There are 4 nested groupings, the coarsest first. Each group lies inside one group of the grouping before and may be the whole of it. The rows also spread widely along 14 directions, which tell nothing about the answers.
(in the rows, 128 means zero)
Some rows, each with its group in each grouping after it:
[133 125 127 120 175 122 143 133 150 165  90 138 142 166 132 144 160 137
 156 117 142  99 135 120 152 127 160 125 124 132 101 129 131 117 108]
k148 k201 vogu k84
[128 151 105 168 151 133 152 141 146 162 129 117 131 126 133 137 163 134
 116 117 157 107 144 122 150 150 168 147 131 135 100 120 148 131 104]
k767 k818 gigum k597
[112 129 140 108 147 101 129 108 118 113  90 152 184 177 149 133 144 133
 174 136 114 145  71 115 128  96 106 116 129 136 110 117 126 139 126]
k995 k558 Bamon k832
[163 147 168 167  90 146 111 142 112 143 145 139 142 146  86 147 199 137
 126 109 139  84 122 125 199 140 142 111 118 110 121 141 168 126 121]
k995 k558 Bamon k612
[116 130 151 102 167  91 149 111 129 134  91 173 109 165 108 139 110 126
 135 103 123 140 113 110 126 146 106  90 113 110 147 116 142 133 116]
k405 k436 Tir k351
[113 134  80 179 176 138 155  99 152 158 112 118 161 113 165  99 124 135
 143 128 114 164 123 132 148 115 128 157 107 141 124 122 129 179 111]
k148 k426 tavis k270
[113 123 144 134 168 152 188 112 198 151 118 123 134 134 115 143 167 101
 139 135 150 131 141 117 125 123 145 118 127  74 111 147 179 132 118]
k767 k557 ren k875
[138 144 150 135 138 164 151 116 187 147 110 115 151 127 118 148 151 100
 151 133 139 132 146 133 158 140 138  98 150  58 111 149 154 152 120]
k405 k436 zule k641
[127 140 148 127 154 130 108  95 146 134 101 155 143 154 130 140 132 129
 115 115 107 159  73 114 151 141 101  92 128 118 121 107 144 166  97]
k405 k436 Tir k157
[141 139 168 141 124 106 128 161  83  99 151 152 104 111 112 156 144 142
 107 116 145 117  99  70 100 152  96 112 106 108 101 125 161 120 107]
k995 k490 vuke k184
[ 93 186 128 133 169 106 187 138  82  76  98 134 156 127 162 148  97 144
 159 118  97 150 112 122 128 146 100 129 120  79 109 124 123 179 135]
k405 k733 Dib k437
[145 165 135 171 130 152  90 134 116 142 121 132 166 113 145 124 133 152
 139 130 115 140  91 112 135 145  90  95 150 104 120 111 121 173  85]
k995 k490 vuke k884
[ 96 146 163 138  94  89 143 145 100  63 147 142 114 138 107 141 121 128
 119 112 111 126  90 103 112 131 107 114 116 125 131 141 152 121 101]
k405 k436 zule k227
[151 124 108 176 111 114  94 150 106 144 148 127 176 117 175 120 167 154
 129 139 141 133  84  97 112 107 128 155 128 187  77 106 119 126 108]
k405 k733 zuv k872
[126 163 104 145 135 107 158 154  94 128 103 128  83 123 131 112  80 127
 174 105 122 114 193 137 147 132 152 114 107 118 138 164 107 154 138]
k767 k557 ren k472
[175 111 120 177 130 122 113 175  93 173 142 140 155 104 153 121 168 160
 148 134 142 114 138  81 106 113 111 131 106 148 106 132 125 113 118]
k405 k733 zuv k931
[120 128 125 143 162 132 189  99 175 124 122 110 173 102 137 164 137 102
 133 130 178 156 132 109 117 160 134 159 138  72  90 115 170 139 132]
k148 k201 vogu k744
[166  93 134 136 155 128 159 115 176 174 109 144 124 112 115 148 120 115
 156 122 186 132 171 112 101 145 129 141 130 127 113 125 143 105 124]
k405 k733 bomat k41
[112 137 145 162 126 125 175 137 154 143 157 123 153 135 110 143 210 114
 103 126 153 110 115 116 154 139 159 134 119  87 105 131 191 119 120]
k405 k436 Fad k896
[145 132  75 210 132  97 128 138  99 200 149 138 194  83 142  98 127 148
 124 119 158 155 142  93 104 179  90 129 133 119 174  83 129 141 110]
k405 k733 bomat k863
[162 128 144 139 103 143 125 141 141 126 116 116 148 107 137 140 124 113
 180 136 144 131 154 115 126 116 125 116 146 103 103 161 125 137 139]
k405 k733 Dib k585
[113 145 128 147 122 111 121 118 161 164 127 159  84 128 134  62 114 125
 118 146 146 166  89 140  86 116 135  79 148 119 148  99 124 145 114]
k767 k557 zetu k666
[136 146 151 165 108 171  89 104 186 152 131 129 154 121 144  89 159 125
 128 157 123 163  66 138 136 100 125  82 158  93 121 121 141 170 107]
k148 k201 vogu k744
[ 88 168 134 145  98  75 144 150  77  84 131 133 205 169 123 152 147 147
 160 111 134  98  86 123 124 157 119 136 161 122 134 104 133 115  99]
k995 k490 vuke k884
[128 125 128 140 137 127 124  92 167 173  94 138 197 185  88 154 165 116
 151  97 138 110 134 126 181 156 126 101 153 114 171 119 164 123 101]
k767 k818 gigum k597
[126 170 129 143 142 111 174 153 107 136 121 126 184 117 136 153 148 134
 159 134 174 117 135 112 110 179 124 129 164  54 109 101 136 129 127]
k995 k558 Bamon k832
[171 127 111 190  83 145  52  95 166 213 150 131 161 113 121  88 173 121
  96 135 170 152  88 132 167 144 148 109 158 156 126  84 141 151 100]
k995 k558 Bamon k612
[105 165 131 175 125 101 214 166  84 100 158 125 127  98 117 133 143 127
 136 119 147 119 160 106 112 155 122 135 103  49 141 144 173 132 151]
k767 k557 zetu k666
[125 191 125 193 124 137 115 189  90 137 151 134  88 114 150  99 153 179
 103 128 113 100 102 122 124 129 143 116 127 144 108 119 116 145  80]
k767 k818 gigum k597
[101 112 125 150 125 119 147  93 167 134 131 131 182 159 141 105 187 108
 135 148 127 159  74 122 135  75 132 129 118 132 123 129 175 138 140]
k767 k818 gigum k597
[101 117  96 179 108  87 157 133 115 124 149 123 149 104 122  96 108 122
 148 119 132 146 141 102 102 127 107 141 110 128 175 142 143 130 114]
k148 k426 tavis k270
[140 149 133 148 159 121 111 134 110 181 103 178  44 160 106  85 126 160
 120  98 103 108 130 149 184 120 154  98  83 178 141 126 111 150  98]
k995 k558 Bamon k612
[115 124  80 159 120  81 110 134  82  96 123 119 156 107 170 114  77 139
 158 120 116 158 110  87  98 116 100 156 116 186 123 129 100 146 105]
k148 k426 tavis k270
[118 145 137 149  89 116 113 138 129 124 128 137 132 147 134  96 139 127
 157 139 123 130 100 131 119  97 133  92 143 123 139 138 128 135 122]
k767 k557 zetu k666
[179 121 143 158  91 142  84 144 133 141 147 123 104  89 124 131 131 121
 130 130 166 125 132  98 118 130 131 120 133 143  88 141 133 128 109]
k995 k490 vuke k184
[170 179 143 167 145 150  98 139  89 136  98 156 134 112 158 121  96 185
 160 129 128 135 101 134 116 148  86 118 153 128 106  89  82 167  97]
k995 k558 Bamon k612
[142 158 156 132 188 141 129 140 132 164  98 162 152 140 144 149 151 163
 131 137 145 128  91  90  81 164  87  77 163  71 114  82 134 136  84]
k767 k557 ren k472
[147 130 151 133 158 131 131 138 133 143 116 145 152 126 140 150 156 139
 133 133 134 136 102  86 110 133 102 105 127 101  98 119 146 133 111]
k405 k733 Dib k437
[142  93 148 150 130 135  96  75 188 153 126 157 116 127 113 108 124 121
 100 124 144 172  77 112 119 118 110 112 121 158 131 104 154 138  95]
k148 k201 vogu k84
[123 123 172 130 138 145 140 136 170 118 139 138  98 114 121 135 148 121
 123 145 144 136  92  96  82 112 116 107 131 106  90 138 157 124  91]
k995 k490 vuke k184
[101 119 132 120 143 118 162 125 165 139 113 130 150 165 136 118 174 107
 159 137 111 130 115 129 151  79 157 115 109 121 112 159 150 135 136]
k405 k733 zuv k872

New rows, each followed by its group in each grouping:
[ 96 150 138 126 154 155 142 114 190  88 109 107  68 100 105 169  65  99
 108  99 112 148 142  92 121 164 114 107 138 117 117 164 148 158  51]
k767 k818 gigum k597
[163 116 162 122 146 153  96 101 177 194 111 155 123 163 112 130 206 119
 112 136 153 123  87 123 178 114 160  93 126 131  86 114 162 132 117]
k995 k558 Bamon k612
[ 92 165 130 116 197 122 156 111 124  95  81 143 156 135 168 151  92 137
 144 129 101 177  78  93  93 145  72  98 139  81 112 106 128 178 101]
k767 k557 zetu k666
[ 63 124 138 139 134  74 197 134 123 121 132 146 199 177 121 107 187 116
 163 137 102 133  96 112 120  93 105 101 104  69 175 146 175 121 141]
k405 k436 Fad k896
[ 83 122  98 142 142 102 163 134 159 130 135 104 199 108 162 127 144 105
 143 152 137 166  99  80  76 123 113 128 148 102 112 125 145 133 103]
k405 k733 Dib k437
[123 139 158 138 141 122 145 102 137 114 123 155 118 137 131 124 139 124
 115 128 120 161  83 124 140 116 113 111 103 107 110 122 158 160 136]
k405 k436 Fad k896
[119 149 145 131 125  87 133 111 100 113 112 163 152 158 128 119 123 138
 142 117 133 146  85 129 132 138 114 104 127 104 144  98 138 144 143]
k148 k201 vogu k744
[126 172 167 145 101 120 116 132  92  95 137 150 101 158 116 131 162 134
 102 107  96 119  82 136 198 124 143 101  94 120 107 140 157 163 135]
k405 k436 Fad k896
[ 93 136 141 129 103  87 125 118 163 151 121 169 104 201 113  74 151 135
 132 126 131 118  70 178 129  96 177 110 148 182 145 100 118 108  97]
k405 k436 Tir k157
[ 97 116 111 125 140  83 149 126 150 147 124 147  79 128 135  76 102 110
 140 138 147 155 117 125  84  99 147 118 114 155 128 127 122 127 116]
k995 k490 vuke k184
[141 123 136 162  90 121 117 132 136 121 119 130 179 154 129 133 136 143
 184 119 137 104 124 138 128 112 123 148 153 170 128 135 113 106 100]
k405 k436 Fad k896
[ 86 158 144 159 121 117 178 127 133 107 142 143  94 128 121  81 132 126
 135 137 111 147 101 153 133  93 138 121 104 109 136 142 145 157 129]
k995 k558 Bamon k612
[106 118 141 131  86  92 132 105 154 105 139 133 160 168 113 135 160 105
 126 121 148 129  83 132 138 118 155 141 143 160 111 118 157 106 115]
k405 k436 zule k641
[130 169 106 202 123 138 130 135 123 186 145 132 144 121 129  82 172 149
 117 127 134 123 117 154 179 139 156 128 126 126 135 107 134 161 109]
k995 k558 Bamon k612
[ 82 161 136  92 160  92 135 117 103  63  97 133 133 148 144 172 104 110
 115 112  97 161  75  71 128 146  97  90 120 102 103 133 154 166 110]
k767 k818 gigum k597
[ 98 141 121 131 156 101 159  96 128 136  97 149 203 185 142 126 159 128
 158 118 104 147  90 142 171 114 125 122 118 118 138 113 146 159 141]
k405 k733 zuv k872
[121 114 121 147 126 114 140 100 164 156 112 140 143 135 120  97 117 105
 160 126 123 160 136 132 135 110 115 100 119 111 164 143 139 149 129]
k405 k436 Fad k896
[ 74 162 123 156 105  81 166 147 128 138 140 139 175 162 126  89 159 133
 150 136 132 122  94 149 109 130 141 108 160  96 168 106 133 121 108]
k405 k436 Tir k157
[145 128 106 166 117 112  93 144 102 153 128 136 131 110 145  97 119 145
 145 129 127 138 117 101 120 114 113 121 117 170 123 127 106 140  99]
k995 k558 Bamon k612
[ 91 127 106 131  59  99 118  83 175 110 144 100 112 111 107  88  92  42
 128 126 135 186 124 137 163 112 164  96 128 115 147 168 157 176 145]
k995 k490 vuke k184
[153 139 138 153 171 163 138  89 157 132  91 133 176 139 127 188 129 142
 140 100 145 130 124 116 151 174 103 148 148 125 102 103 148 147  88]
k767 k557 zetu k666
[153 112 118 159 124 117 109 114 100 125 106 150 140 131 159  96 104 143
 180 131 110 160 117 115 117  76  91 124  97 166 133 140 113 151 145]
k767 k557 zetu k666
[150 126 137 164 108 151 109 126 141 105 135 117 100  67 127 132  75 112
 130 116 111 168 143  89 120 131  87 112 113 126 123 167 134 166 101]
k405 k733 Dib k585
[150 125 210 151 154 170 162 139 159 135 128 163 156 161 105 164 216 164
 139 132 133  91  90 119 123 112 106 126 128  99  99 124 174 100 102]
k405 k733 Dib k585
[112 136  97 146 179 122 154 112 163 163 110 121 163 128 137 153 138 123
 113 109 140 141 125 108 144 169 140 143 135 133 105 104 143 145  85]
k405 k733 Dib k437
[128 111 111 144 108  55 139 129  83 134 139 161 117 134 147  74 130 130
 148 141 159 151 100 123 100  87 139 145  94 174 118 108 124 117 167]
k995 k558 Bamon k612
[141 120 113 166 134 117 120 118 130 149 125 140 123  86 124 114  79 123
 126 110 124 170 144  92 112 152  82 107 115 127 159 128 130 156 104]
k405 k733 Dib k585
[147 151 169 154  93 142  98 141 158 157 143 153  79 135  98 106 153 137
 103 121 138 113 101 141 139 133 153  86 146 134 126 120 137 126  91]
k405 k733 Dib k437
[174 142 151 113 193 149 149 145 135 148  91 146  70 129 146 167 145 142
 134 125 164 107 147 109 130 138 158 130 113 120  42 127 135 128 128]
k767 k557 zetu k666
[102 141 113 161 133 118 150 114 170 172 120 135 187 146 137 102 154 129
 146 140 141 143 100 145 121 131 137 118 162 113 147 100 134 138 105]
k405 k733 bomat k41
[ 90 105 135 141 142  96 150  97 160 157 139 160 131 160 116  94 179 108
  95 130 114 162  69 115 141  95 135 103  85 135 145 120 183 138 126]
k405 k733 bomat k41
[147 138 115 202  74 113 129 154 120 167 142 140 143 119 124  58 121 158
 190 137 159 108 152 164  99 110 134 135 156 140 182 121  96 112 121]
k148 k426 tavis k270
[125  98 129 171  97 118 100 119 149 153 152 141 165 136 134  88 172 126
 127 148 134 152  76  95  93  84 107 104 128 152 144 123 155 120 105]
k767 k557 ren k472
[129 109 136 131 115 119 159 120 156 125 117 120 157 138 112 145 143 103
 179 127 158 117 149 122 133 113 142 149 131 129 112 155 144 109 128]
k995 k558 Bamon k832
[134 143 155 159 146 133 110 133 121 123 134 148 172 138 137 165 171 164
  98 122 125 125  57  85 114 153  90 128 138 140  92  88 149 126  65]
k405 k436 zule k227
[105 161 135  95 192  97 166 133 101 103  77 149 111 145 148 144  92 130
 156 117 110 142 124 107 132 140 119  95 106  76 112 133 124 164 137]
k148 k201 vogu k84
[120 134 181 151  96 132 169 149 146  98 153 135 143 144 117 131 193 128
 147 146 140 109  95 131 114  94 137 129 131  93 104 148 167 107 129]
k405 k436 Tir k157
[124 153 122 149 114 109 127 138 122 139 118 139 159 150 161  96 144 141
 161 140 127 135  96 151 131 100 148 124 142 142 111 115 108 145 133]
k405 k733 zuv k872
[117 146 152 155 127 150 146  83 171 125 125 135 143 135  98 131 136 109
 127 115 127 150 106 146 168 142 119 112 131  90 141 129 170 169 112]
k995 k490 vuke k184
[173 171 172 177 125 167  99 161 109 155 132 151 136 122 116 142 169 167
 120 119 119 103 111 113 152 159  98  82 138  79 125 120 140 149  91]
k405 k436 Tir k157
[131 160 125 180 154 153 119 150 130 147 136 128 125  97 158 108 144 155
 109 138 117 141  98 106 126 131 122 111 121 107 102 120 129 167  91]
k148 k201 vogu k84
[ 88 139 113 156 106 125 124 110 178 135 136 116 142 116 139  76 121 105
 135 151 120 173  87 127 108 107 128  98 154 108 151 132 135 163  98]
k148 k426 tavis k270
[118 123  95 161 180 127 163  93 175 183 106 141 114 126 128 104 110 121
 128 114 146 155 150 134 126 140 140 131 117 139 143 111 139 150 103]
k767 k557 ren k472
[162 155 111 150 140 134  99 103 114 154  92 144  94 127 141 113  86 131
 137 104 126 149 144 143 174 140 140 106 114 147 119 122 110 183 133]
k767 k557 ren k472
[ 69 125 114 166 114 101 158 117 140  90 146 116 160 132 106 136 119 110
 121  98  94 145 112 100 139 137 104 136 107 141 163 153 163 139  75]
k405 k436 Tir k157
[126 175 109 178  77 117 125 132 108 108 131 115 131 113 127 108  84 131
 165 109 140 122 146 169 155 146 151 148 151 146 131 129 101 159 116]
k995 k490 vuke k884
[128 143 162 147 176 129 168 108 148 122 123 179  42  92 130 101  74 145
  96 126 131 185  99 128  75 135  93 119 104 119 120  97 135 162 113]
k405 k733 Dib k585
[114 168 132 195 141 137 170 166 112 141 150 140  90 103 118  94 136 164
 127 122 120 110 136 136 125 132 128 136 107 120 137 134 129 142  89]
k995 k558 Bamon k612
[145 120 114 159 137  84 118 157 100 193 130 161 117 143 104 107 150 152
 124 101 156  94 147 102 136 154 143 108 108 145 160 109 132 100 105]
k148 k201 vogu k84
[103 112 116 151 144 100 153 155 113 121 142 123 156 120 151 125 162 123
 137 135 105 138 113  69 111  95 106 125  84 123 114 160 155 128 114]
k405 k436 Fad k896
[114 139 129 122 183 131 188 148 138 114 101 121 129 121 172 136 134 125
 170 145 113 140 136 112 115  92 135 137 104 102  71 159 128 151 141]
k405 k733 Dib k585
[128 148 165 156 150  95 156 146 120 159 139 195  98 164 115 109 170 184
  97 121 166 104  70 143  85 149 136 134 134 150 122  54 138  91  91]
k405 k436 Tir k157
[101 171 106 151 168 123 185 153 124 163 117 117 147 125 129 128 153 116
 142 122 129 119 165 111 148 161 143  89 127  37 142 143 155 160 125]
k767 k557 ren k472
[102 165 111 163  74 118 120 123 157 137 143 119  93 124 114  77 112 107
 125 123 137 136 120 170 159 127 184 122 149 152 136 133 118 152 103]
k995 k558 Bamon k832
[102 162 117 160 189 133 166 120 118 110 117 134 133 107 163 135 116 145
 109 116  89 169  96 107 137 137 101 139  93 120  97 119 140 187 104]
k405 k733 Dib k437
[120  97 118 132 105 105 105  85 189 137 123 129 111 124 104 115  89  90
 121 113 157 161 119 113 121 136 140 116 139 161 142 127 140 125  95]
k148 k201 vogu k84
[104 143 161 141  94 100 175 125 129  79 142 145  95 138 106 121 116 117
 137 117 134 133 117 146 125 115 143 137 113 126 127 144 150 128 142]
k405 k733 bomat k863
[130 165 149 163 134 116 156 151  92 119 127 152 160 143 146 121 157 170
 161 137 144 110  93 144 110 123 122 146 139 118 103  96 124 131 124]
k995 k490 vuke k884
[128 109 176 133 142 147 118 120 187 148 130 146 170 167 113 157 211 135
 111 137 131 116  61  94 119 115 114 104 142 126 101 117 174 102  68]
k405 k436 zule k227
[144 134 121 164 112 125 113  88 133 144 126 145 116 116 145  76 124 111
 124 140 129 186 102 136 149  93 122 102 103 121 135 126 149 183 170]
k767 k818 gigum k597
[125 154 118 170 163 147 150 123 129 145 115 125 185 136 155 128 173 149
 145 131 117 129 104 127 162 124 127 139 122 102 110 121 145 165 118]
k148 k426 tavis k270
[156 105 155 141 127 147 108 112 170 168 121 146 128 139 114 120 164 116
 134 130 127 138 114 110 146 105 118  88 115 118 128 145 156 135 117]
k405 k436 Tir k351
[151 114 131 116 159 107  83  95 132 163 104 162 132 149 154 117 151 131
 107 136 141 166  57  94 129 116 121 101 117 150  95  88 141 150 124]
k148 k426 tavis k270
[135 136 121 169 151 120 155 117 113 119 131 130 188 110 167 143 150 140
 132 134 138 159  95 103 121 132 101 161 113 117  86 104 148 154 134]
k405 k436 Fad k896
[108 163  82 144 136 111 115 114 155 178 100 128 100 151 125 102 104 118
 122 100 137 128 139 156 170 160 185 106 149 159 140 110 110 156  88]
k767 k557 zetu k666
[124 146 140 103 165 109 118 129 149 184  94 165 106 169 127 112 152 129
 122 126 128 129  98 126 141 133 152  66 135 113 122 105 128 139 110]
k405 k733 Dib k437
[154 124  79 198 144 129 137 144  97 151 115 126 142  92 183  71  94 164
 198 139 114 146 160 131 111  76 109 166  95 170 130 146  84 161 135]
k148 k426 tavis k270
[145 183 139 168  49 116  95 121 128 146 149 137 110 139 110  85 147 125
 113 125 173 120  96 186 173 151 193 110 172 121 130  94 131 149 139]
k148 k426 tavis k270
[107 131 129 141 147  82 176 123 112 147 116 159 186 177 137 109 184 136
 159 138 144 130  98 127 119 104 124 120 121 101 148 103 160 117 161]
k767 k818 gigum k597
[154 135 138 150 168 162 124 151 129 146 119 126 108 112 136 148 157 134
 122 118  95 121 142  85 169 120 121 104  81 111  87 169 149 160 103]
k405 k436 zule k641
[145  94 131 141 102 120  90 111 177 164 133 145 108 101 131  78 108 103
 132 148 141 182 105 102  82  94 107  83 132 141 140 132 128 136 117]
k405 k733 Dib k437
[136 125 139 162 136  95 145 153  91 125 144 165  86 129 133 112 140 160
 114 115 133 121 107 109 106 115 125 148  83 174 109 116 134 113 117]
k405 k436 Tir k351
[129 141 103 163 144  86 126 152  89 152 131 155 110 133 159  94 139 160
 120 129 142 130 103 110 102 115 135 135 109 174 114  97 120 124 119]
k767 k818 gigum k597
[122 149 153 148 127 146 144 159 142 120 127 119 139 121 107 151 137 129
 159 120 127 101 141 105 120 144 112 105 147  86 128 157 141 129  80]
k995 k490 vuke k184
